The rows are grouped in 3 different ways at once. Each group adds its own fixed numbers to the row, and there is some noise. The rows also spread widely along 13 directions, which tell nothing about the answers.
Some rows, each with its group in each grouping after it:
13	-3	5	-2	-14	4	-3	12	-1	11	6	0	-4	8	-1	-2	0	-7	-3	4	-3	2	-19	-1	4	-4	3	6	1	8	7	3	2	15 -> koge (5) putif
11	23	5	-11	10	20	11	14	-6	-6	3	-2	0	-11	2	15	2	7	0	-1	5	18	3	5	14	-9	3	1	7	-4	-1	9	-11	-2 -> pov (0) kuval
-2	-21	4	-16	-10	-2	0	1	2	-4	8	-8	8	-18	15	9	-11	7	11	12	-7	8	1	5	6	-10	-6	-1	-15	-15	-14	16	-16	15 -> pov (4) Remaz
-17	-17	-7	1	3	-8	-22	-7	1	-11	10	0	-10	-13	2	2	-18	11	25	1	11	3	24	1	-19	-11	-15	2	13	-13	-11	18	-20	6 -> nam (1) monin
5	-12	12	6	-11	11	-3	-18	-17	15	1	-13	3	9	-25	15	3	5	13	-12	9	6	-13	1	-2	-8	19	-16	18	28	-3	-2	11	-14 -> laf (0) Remaz
11	15	-16	-1	6	12	7	2	18	3	-14	-8	4	14	8	18	10	-4	-16	12	2	6	-3	-6	4	5	15	-8	23	20	8	5	-1	9 -> mafo (3) rol
-3	-12	-11	1	7	-13	-11	33	22	18	5	-12	5	-8	13	-5	-13	11	15	1	11	2	6	14	4	4	10	-12	2	3	-1	2	14	9 -> nam (5) kuval
2	-8	-16	-18	-4	-10	1	-3	6	-6	7	-11	10	-3	18	8	-8	-2	21	4	-8	1	4	-7	4	-4	10	-2	-2	-7	3	26	-20	-5 -> mafo (1) Pobi
6	-27	11	29	-17	6	-22	-31	-13	-21	11	-27	-4	-1	-10	14	-16	-2	5	9	-12	3	-3	0	-5	-17	-10	-4	20	-3	-14	-9	6	10 -> laf (2) Pobi
27	3	-11	2	-10	23	14	-12	-9	-16	-4	-8	7	19	-4	12	14	-14	-23	9	3	3	-15	-13	15	-7	-3	17	20	5	1	-17	-12	12 -> Radal (3) putif
-4	-27	-27	10	6	7	-9	4	-8	5	18	8	10	12	-9	-21	1	-2	10	-12	-22	-23	3	-11	-4	7	14	19	14	-12	16	-20	12	-5 -> Radal (4) monin
-4	-9	20	10	-12	0	-23	-10	-3	-1	9	-3	-3	0	17	-7	-8	-7	-4	26	-28	-11	-18	-15	5	-22	-22	18	-9	-5	4	-1	-2	25 -> koge (2) rol
3	-3	3	-24	-12	-10	12	22	-12	-3	30	-15	7	-4	-11	-12	-4	5	19	-15	25	17	-3	-15	18	-17	1	14	1	8	-5	-20	-15	-4 -> koge (3) Remaz
11	-13	12	0	-6	16	1	2	-9	21	-19	0	-29	-11	-27	30	-2	9	-2	-2	35	25	-1	30	-21	-4	9	-24	19	20	-24	29	3	2 -> pov (1) Remaz
-10	-5	-17	-20	7	13	15	13	10	19	-17	42	6	-2	11	-23	11	8	-1	17	-1	-17	3	2	-2	-1	-5	26	-26	-18	6	-3	-19	14 -> koge (1) Remaz
6	8	-4	-5	4	13	-6	27	17	-12	0	6	-9	-18	7	2	-7	1	3	9	3	8	12	24	-8	6	10	-9	-9	-12	-2	25	-11	18 -> koge (4) kuval
8	-21	-9	11	-15	10	-4	-21	-11	4	7	-14	-2	13	-14	23	-4	-3	4	-2	-6	6	-5	0	-9	-3	7	0	21	3	-4	3	-2	4 -> laf (0) monin
4	-22	-40	-1	0	9	16	-21	13	6	-7	-18	23	6	5	29	-5	7	0	2	-21	4	5	2	-1	21	25	-17	19	-2	-1	-1	0	0 -> mafo (5) Pobi
5	-14	-11	11	-16	20	-10	-9	4	-23	8	-9	7	-1	-2	8	-8	-5	-9	13	-25	1	4	11	-11	5	1	1	2	-18	-4	-7	-13	32 -> koge (3) kuval
3	25	30	11	5	32	-16	-4	-13	-19	-6	3	10	-17	1	-1	-2	-4	13	11	-30	-11	-7	10	9	-14	9	-10	-18	-10	4	28	-2	-11 -> laf (2) kuval
13	11	-37	17	24	25	0	13	19	-11	-11	6	-1	6	-2	5	0	1	-5	-2	-5	-5	14	11	-1	23	25	-9	30	-12	15	4	12	-5 -> pov (5) putif
17	5	-12	11	8	31	0	3	5	-13	-14	4	3	-2	-1	8	1	-3	-10	11	-11	-2	2	14	0	5	6	-4	11	-11	4	5	1	11 -> mafo (5) kuval
11	4	-7	10	13	23	-1	10	5	-9	-7	-1	-6	-12	-3	10	-2	3	-3	8	3	7	8	17	-1	-1	2	-4	12	-8	-6	7	6	3 -> laf (4) kuval
12	24	3	-20	2	9	22	9	-7	6	0	-5	9	4	0	12	13	-1	5	-7	16	9	-8	-11	18	-3	22	-1	0	20	5	13	-15	-14 -> Radal (2) monin
11	-16	-19	16	-11	16	5	-4	15	-7	-11	-5	-6	8	-18	14	-1	4	-22	10	27	14	11	18	-17	11	6	-9	23	12	-14	-24	-5	37 -> koge (2) kuval
2	17	-3	-2	11	2	-6	4	12	10	-7	4	0	12	18	4	7	-1	-1	11	2	-5	-6	-12	8	-1	11	-9	15	16	14	21	0	3 -> pov (5) kuval
-3	-1	21	-2	-14	7	-17	1	-9	2	8	12	1	0	1	-13	-1	-2	3	8	-2	-9	-7	-1	-6	-16	-11	6	-9	1	3	9	-17	24 -> nam (5) kuval
-1	-2	-7	-14	11	-12	8	10	7	21	5	-12	8	-2	26	10	-4	8	10	8	-8	6	-8	-14	24	-8	1	4	5	1	3	12	5	-8 -> pov (5) Pobi
4	13	9	-13	-3	27	18	4	-13	6	2	5	13	-8	-17	6	8	7	4	-9	-5	10	-7	7	8	-1	19	-4	-8	7	0	-5	-8	-9 -> koge (0) Remaz
2	-7	7	-4	2	1	3	7	-7	6	-1	0	10	3	5	-17	3	2	8	11	10	-6	-18	-19	25	-23	-15	22	-6	5	-1	-24	8	-3 -> koge (2) Remaz
10	-15	-27	8	9	7	2	20	9	12	-2	5	-1	14	1	-9	1	0	-4	3	7	-6	1	2	5	7	5	13	17	-8	6	-13	15	9 -> pov (5) monin
6	-22	-10	-9	-14	-24	-8	6	22	25	-2	-17	4	13	30	15	-6	-3	1	22	2	2	-19	-4	10	-6	-1	1	-4	13	-1	9	4	25 -> koge (0) kuval
30	6	-1	-7	-21	26	14	11	16	-11	-23	-8	13	2	5	20	9	-11	-23	23	8	13	-8	27	3	6	14	-12	-14	6	-11	13	-18	38 -> mafo (3) kuval
23	-23	6	3	-13	20	8	1	-23	-11	-2	-17	5	-9	-24	11	-7	-4	14	-4	4	9	-11	18	10	-7	12	-2	-5	-10	-18	10	8	-12 -> pov (2) Pobi
3	-21	-8	-3	-5	-9	-13	0	20	-4	-8	-8	11	-2	15	3	-10	1	18	9	7	-6	6	12	-2	0	13	-13	-10	-7	-3	19	-5	7 -> Radal (0) Pobi
7	-18	-11	-4	-13	-11	-3	22	10	-1	12	-2	4	8	6	-16	-6	-6	8	4	8	-5	2	3	3	-1	11	10	-9	-8	3	-2	-5	18 -> pov (2) Pobi

New rows. What belongs after each?
-5	-18	-14	11	10	1	-11	2	3	15	3	-1	-17	2	1	12	-11	9	0	2	4	7	9	1	-12	-1	-7	1	28	-5	-5	5	10	10 -> pov (5) monin
-13	-16	-16	-20	-1	-14	15	-21	15	13	-10	-13	9	-4	24	28	-6	17	5	18	17	16	7	-13	7	-14	-17	1	7	6	-20	3	-22	11 -> laf (3) Remaz
1	0	-15	18	18	12	-8	2	12	4	-5	0	-8	1	10	6	1	5	-11	15	-4	-1	6	0	-1	-3	-7	4	28	0	2	-10	15	10 -> laf (4) kuval
25	1	-8	-4	2	31	23	7	-17	-9	-4	-5	-2	-5	-39	15	0	1	12	-21	21	16	0	17	1	8	28	-11	15	4	-7	10	1	-26 -> koge (5) Pobi
11	3	-13	20	21	20	-18	-9	23	-4	-33	11	-32	0	13	32	-4	-6	-15	25	6	3	13	20	-24	8	4	-21	30	1	-4	55	7	13 -> pov (4) Pobi
-4	-2	6	12	19	9	-21	13	-12	-14	20	-5	0	-12	-9	-18	-8	6	23	-12	-9	-6	5	-6	10	-11	5	-1	18	-8	6	-6	18	-22 -> pov (4) Remaz
13	-4	-16	4	12	0	-6	1	12	-24	-7	-20	5	-3	12	11	-9	2	13	11	19	6	4	-5	19	-11	-10	1	16	-7	-5	0	1	-5 -> koge (0) kuval
-11	6	-7	8	19	-4	-1	-5	6	24	1	-13	-8	3	9	24	-1	16	-6	5	5	14	3	-16	3	-6	1	-8	40	25	-1	-7	15	0 -> pov (2) kuval
-3	-2	-7	13	-7	3	-23	-1	14	-32	15	6	-5	6	6	-16	-6	0	-5	9	5	-6	21	-1	-14	-2	-6	1	17	-13	7	-8	-23	39 -> pov (5) kuval
32	-18	-19	7	0	29	9	-5	4	12	-47	12	-14	12	-8	25	5	-12	-5	19	23	-3	-11	30	-12	7	7	-4	3	-6	-13	44	7	1 -> laf (5) monin
0	-14	-10	-18	5	-7	7	6	3	33	-11	-2	4	0	8	16	-3	6	20	1	12	4	-6	4	3	-4	10	-2	-3	8	-5	28	5	-15 -> nam (0) Pobi
4	20	-25	-1	17	16	14	2	12	-3	2	-6	9	6	-1	15	6	8	-4	-9	-1	12	14	-6	5	10	24	-8	32	12	12	-12	-3	-7 -> mafo (0) Pobi
17	21	10	4	4	24	2	-1	-22	-25	14	-14	2	1	-22	8	9	-4	5	-14	7	10	-5	-9	13	-6	18	-9	29	16	5	2	-2	-17 -> pov (4) kuval
3	3	3	24	5	14	-29	4	-10	-32	15	-3	-30	0	-35	-4	-11	-3	12	-15	30	10	22	4	-26	-9	-4	-3	42	4	-5	4	-3	-1 -> koge (3) monin
-3	19	14	-13	-9	4	5	8	-11	18	20	-4	17	11	-2	-3	14	1	-3	-8	-14	0	-14	-18	12	-7	21	1	3	29	14	-14	-8	4 -> Radal (3) kuval
-4	-48	0	14	-12	-9	-18	1	4	13	4	-22	12	-10	3	-2	-14	11	10	11	-12	-5	-5	13	1	-6	-6	-2	-5	-8	-16	-23	19	17 -> Radal (1) monin
10	13	-7	18	22	32	-5	7	-9	-8	-5	4	-15	-7	-10	11	-5	-2	0	1	-12	3	2	5	0	-1	1	8	19	-12	2	9	13	-12 -> koge (2) monin
3	-2	8	5	-10	-1	-20	-4	-16	6	20	-1	-6	21	-5	-4	4	-8	3	-5	-8	-5	-14	-16	-2	-14	5	9	19	14	15	2	1	7 -> pov (0) kuval
19	-11	1	14	-7	18	-4	16	4	-9	0	-10	-13	-11	-7	15	-11	-2	-11	10	-1	16	5	28	-6	1	4	-5	5	-13	-14	7	6	22 -> pov (2) Pobi
11	-2	9	20	-10	23	-22	0	-2	-29	14	-2	-4	-2	-6	-7	-8	-7	-10	6	-17	0	3	7	-6	-7	-5	-1	14	-12	5	-10	-6	28 -> mafo (5) Remaz
-8	-12	-8	-6	6	-15	-9	19	16	-7	5	-23	16	-20	-3	-6	-15	20	35	-10	24	7	19	16	2	-1	20	-27	5	7	-9	-1	4	-12 -> mafo (1) kuval
1	-21	16	2	-6	13	-17	17	-15	-3	7	5	9	-14	-11	-24	-6	0	15	3	-13	-12	-8	15	0	-15	-3	7	-19	-13	-3	-2	9	7 -> mafo (4) kuval
0	13	-7	22	18	24	-3	-15	10	-13	-11	-8	-6	-2	-7	23	-1	10	-15	8	10	15	20	2	-10	-1	-5	-13	43	12	-10	-9	-1	8 -> nam (3) Pobi
-13	13	14	-4	12	5	-7	5	10	15	-8	3	-2	-16	13	9	-4	12	-1	14	-6	11	7	5	-3	-14	-7	-8	1	8	-7	14	-2	10 -> mafo (3) Pobi
-2	-7	3	-8	-2	11	3	1	1	5	-1	3	10	-8	6	2	-3	8	6	7	-9	0	-2	4	6	-3	5	-5	-8	-8	-3	8	-7	6 -> pov (5) Remaz
8	-14	13	-6	-16	0	-3	9	-3	-1	13	-23	18	-18	12	4	-10	0	13	10	-21	5	-15	9	20	-12	2	-1	-22	-10	-9	7	1	5 -> laf (4) putif
15	1	12	31	9	23	-15	-16	-15	-12	-6	-9	-19	7	-17	11	-1	-4	-10	7	8	4	-14	-14	5	-18	-16	5	41	15	-3	-15	21	-4 -> koge (2) Remaz
14	7	-2	17	-12	8	-22	-15	-8	-8	18	-9	-26	18	3	23	-2	-19	-10	5	-24	5	-7	-10	-16	-4	4	3	34	5	12	26	-11	15 -> laf (1) monin
0	-9	-20	10	15	15	-10	6	2	4	5	6	-5	-5	5	9	-12	2	6	2	-25	-2	11	9	-8	2	1	9	13	-23	4	10	7	0 -> nam (0) Pobi
38	-6	23	37	-14	21	-26	10	-26	-27	16	-17	-28	9	-21	-6	-1	-21	-15	8	7	5	-20	4	7	-30	-25	22	33	-2	-3	-24	18	19 -> laf (1) kuval
10	-7	-6	-9	-1	0	4	27	-8	2	13	-17	-1	-11	-20	2	-7	7	23	-19	29	15	5	15	4	-3	17	-7	12	8	-10	1	1	-14 -> nam (1) kuval
32	0	-2	17	-4	51	16	-8	-21	-7	-6	-20	1	-8	-26	39	-2	-4	-11	-4	-24	18	-11	26	4	10	20	-12	16	-9	-11	8	11	-8 -> laf (5) monin
-13	-5	-6	16	12	-7	-36	-5	7	-22	17	-10	3	0	10	-13	-15	-2	20	3	-21	-13	13	-16	-5	-14	-4	0	22	-9	12	4	4	-3 -> mafo (3) Pobi
-17	14	-5	-4	22	-6	-6	-7	11	-7	-1	-6	19	-6	26	-3	-4	12	20	9	1	-7	7	-29	22	-15	-5	-1	9	5	5	-2	-5	-17 -> nam (2) Remaz
-10	-13	16	-9	-2	-1	-11	6	-15	7	5	-1	4	-26	-1	-6	-12	12	26	1	-3	-1	-2	6	3	-22	-14	7	-14	-11	-12	10	-6	-7 -> nam (1) putif
7	2	-12	-5	9	0	-9	25	12	-1	6	1	-9	-6	16	-4	-7	-4	9	7	-7	0	-2	2	6	-2	4	8	1	-12	8	14	0	2 -> koge (1) Remaz
11	-12	-15	3	12	22	10	3	1	22	-24	2	-1	-4	-5	18	-1	7	-2	10	0	1	-10	14	4	5	3	-3	8	-1	-7	6	19	-5 -> koge (5) kuval
0	-26	-15	-9	1	2	-1	-4	6	21	-22	7	-3	-2	3	16	-6	5	22	5	13	-2	1	18	-9	-2	10	-8	-8	-6	-10	36	2	-10 -> laf (0) Remaz
-6	9	-11	1	6	12	-5	1	9	-26	11	-2	4	-13	2	-1	-6	10	4	4	-7	4	20	1	-3	2	1	0	11	-14	2	-10	-21	11 -> koge (1) kuval
18	10	7	-5	-4	8	1	1	-5	-7	1	-20	-2	-3	-3	21	1	-3	8	-4	11	13	-6	1	6	-3	19	-15	12	15	-3	24	-9	-10 -> Radal (1) monin
15	6	4	21	9	26	2	-4	7	-10	-24	-4	-4	-1	-15	11	2	4	-11	11	21	8	2	12	0	-2	4	-12	19	15	-10	-11	13	4 -> koge (2) Pobi
-1	8	14	7	-1	23	-2	11	0	-6	4	13	-10	-15	-13	-3	-4	12	-11	3	14	15	19	17	-14	-8	-13	1	9	-4	-10	-10	-17	30 -> nam (5) Pobi
-10	-18	-5	8	-4	-2	-12	-4	-1	2	24	-11	-1	-8	6	1	-13	8	2	6	-30	3	2	-6	-4	-7	-9	10	13	-10	0	-19	-1	16 -> koge (1) Pobi
16	17	-6	-2	16	16	7	14	12	-25	-10	-18	13	-13	1	10	-3	7	15	1	23	13	6	10	21	-1	13	-15	7	1	-5	0	0	-15 -> koge (0) kuval
23	-6	-18	-26	-9	-11	16	9	2	-12	10	-19	10	12	17	7	0	-9	15	0	20	7	-11	-18	30	-6	10	6	3	-2	4	17	-19	-7 -> pov (5) Remaz
8	-12	-12	1	11	30	15	-20	-11	-4	-30	21	-1	3	-15	2	12	4	-9	15	23	-6	-2	-2	0	-10	-19	19	11	-3	-11	-8	-4	2 -> koge (4) kuval
19	-9	5	-5	-15	14	14	17	-8	8	-4	-8	4	-7	-18	3	3	3	4	0	16	10	-9	25	5	-4	14	-3	-8	4	-12	-3	-1	4 -> laf (1) kuval
-7	-19	3	19	-9	-4	-28	-10	1	-13	20	-13	-10	-7	14	2	-17	2	0	17	-19	2	8	-4	-8	-20	-29	13	13	-20	-7	-10	-9	29 -> laf (1) monin
7	7	8	2	2	5	-5	1	1	-13	-1	-6	2	-2	9	0	-1	1	9	10	15	4	3	-4	13	-21	-14	8	3	-4	-4	1	-10	3 -> laf (0) monin
10	-21	1	9	-2	-1	-7	7	-18	0	17	-16	12	7	-8	-19	1	-2	15	-3	-1	-11	-19	-15	23	-19	-4	18	10	4	3	-28	22	-11 -> laf (4) kuval
2	-25	-3	-9	-10	-9	-7	17	-12	8	19	0	-7	1	-8	-12	-10	0	23	-10	14	1	0	2	-2	-10	0	12	-1	-12	-4	12	-5	3 -> pov (5) monin
34	-9	-12	5	-14	23	11	28	7	-10	-9	-3	0	6	-16	-3	2	-10	-9	4	22	6	-7	26	4	12	15	1	-5	-5	-5	-5	3	20 -> koge (5) monin
-4	-3	30	3	0	0	-23	6	-12	-6	18	-5	-9	-13	-6	-11	-5	7	10	-4	11	5	0	-7	2	-25	-10	-2	10	11	-4	-4	-1	4 -> Radal (4) Remaz
6	7	5	2	10	5	0	41	2	2	9	7	3	-10	0	-30	-3	2	14	1	7	-5	2	8	16	-15	2	18	-14	-14	4	-12	11	-4 -> laf (2) Pobi
1	16	17	-10	3	19	16	7	6	15	-27	10	25	-8	-7	-8	17	13	3	8	19	-3	-4	14	10	-1	21	-17	-18	24	-5	-1	-3	-6 -> nam (1) Pobi
-16	-2	5	7	-3	-8	-11	-6	5	1	25	-12	-3	-10	20	8	-15	10	-4	12	-25	11	10	-12	-1	-15	-16	10	11	-7	-2	-13	-11	25 -> laf (2) Pobi
-4	-5	3	-5	-4	9	1	-18	-6	-3	4	-1	0	-3	0	16	-2	8	1	5	-3	10	6	-3	-3	-11	-5	2	10	-4	-6	7	-18	10 -> pov (0) Pobi
23	-16	-8	9	-14	13	2	-2	-5	-11	5	-21	3	5	-10	13	-1	-8	-4	4	-10	6	-9	10	4	5	17	-4	12	-5	-4	0	4	7 -> pov (1) Pobi
18	-40	-19	-6	-19	7	16	15	-1	11	-4	-30	26	-12	-19	14	-9	8	18	-7	7	9	-7	37	5	16	33	-20	-11	0	-21	-7	12	-4 -> nam (1) kuval
-5	7	-4	13	5	24	0	-9	0	-7	1	3	-4	-3	-16	9	-1	9	-7	-1	4	7	16	3	-14	3	5	-4	24	6	-2	-11	-9	10 -> nam (2) rol
-14	-7	11	-8	2	4	-3	-26	-16	-6	11	-10	17	-11	-2	5	-4	12	20	-1	-17	0	0	-21	8	-18	-2	-3	8	5	-3	2	-8	-15 -> mafo (4) Pobi
-2	-30	7	-25	-22	-8	13	-6	-18	0	4	3	14	-4	-24	-21	4	12	27	-12	44	-1	4	0	0	-19	0	10	-14	6	-16	-14	-28	-2 -> Radal (1) Pobi
11	-12	-7	5	-2	12	-5	-6	-11	-5	8	-10	-5	3	-10	14	-6	-2	6	-2	-4	7	-6	-2	1	-8	-2	8	18	-3	-1	0	0	0 -> koge (0) kuval
16	-4	-5	6	8	37	18	2	-2	2	-30	7	17	-8	-22	4	7	6	10	1	8	-3	1	31	5	5	23	-10	-11	-8	-9	3	12	-19 -> laf (0) Pobi
6	16	-6	-3	0	12	0	11	-12	-24	32	-7	0	0	-16	-3	1	-1	7	-18	9	10	13	-10	1	-1	12	3	28	7	7	-9	-18	0 -> nam (4) kuval
-3	-3	-11	-8	8	2	4	4	9	8	-9	6	-4	-6	15	3	0	10	-4	19	6	3	2	-4	4	-11	-18	15	3	-4	-5	-5	-10	15 -> koge (1) kuval
24	-7	5	7	-16	15	13	6	-11	-6	7	-10	-6	3	-12	2	6	-3	-19	9	14	16	-8	4	10	-17	-16	21	15	1	-11	-34	-7	24 -> laf (1) Pobi
0	-10	-18	-8	-8	-13	-8	22	22	23	7	8	-11	6	18	-1	-3	-3	-4	8	-6	1	5	8	-16	6	13	2	3	3	9	17	-6	28 -> mafo (1) Pobi
4	-7	-24	0	-11	-10	-2	-14	7	-12	18	-21	6	16	7	10	-1	-1	-5	1	-1	6	2	-24	3	-1	2	4	37	12	8	-19	-16	15 -> mafo (1) putif
-4	-17	3	0	-11	-13	-26	8	4	10	16	-5	2	3	19	-8	-12	-4	10	10	-21	-9	-8	-4	-2	-10	-3	3	-4	-4	9	13	0	21 -> mafo (5) kuval
-2	-26	-19	5	-4	7	-10	-3	13	-8	-3	2	11	-5	15	-2	-13	2	4	17	-21	-9	10	8	-7	1	-9	8	-6	-30	-3	3	-9	25 -> mafo (5) monin
-2	-23	10	2	-19	7	-5	-7	-38	-4	39	-16	-12	-11	-40	6	-17	11	21	-29	5	19	6	4	-13	-16	-3	3	25	-2	-13	-12	-10	-3 -> laf (5) kuval
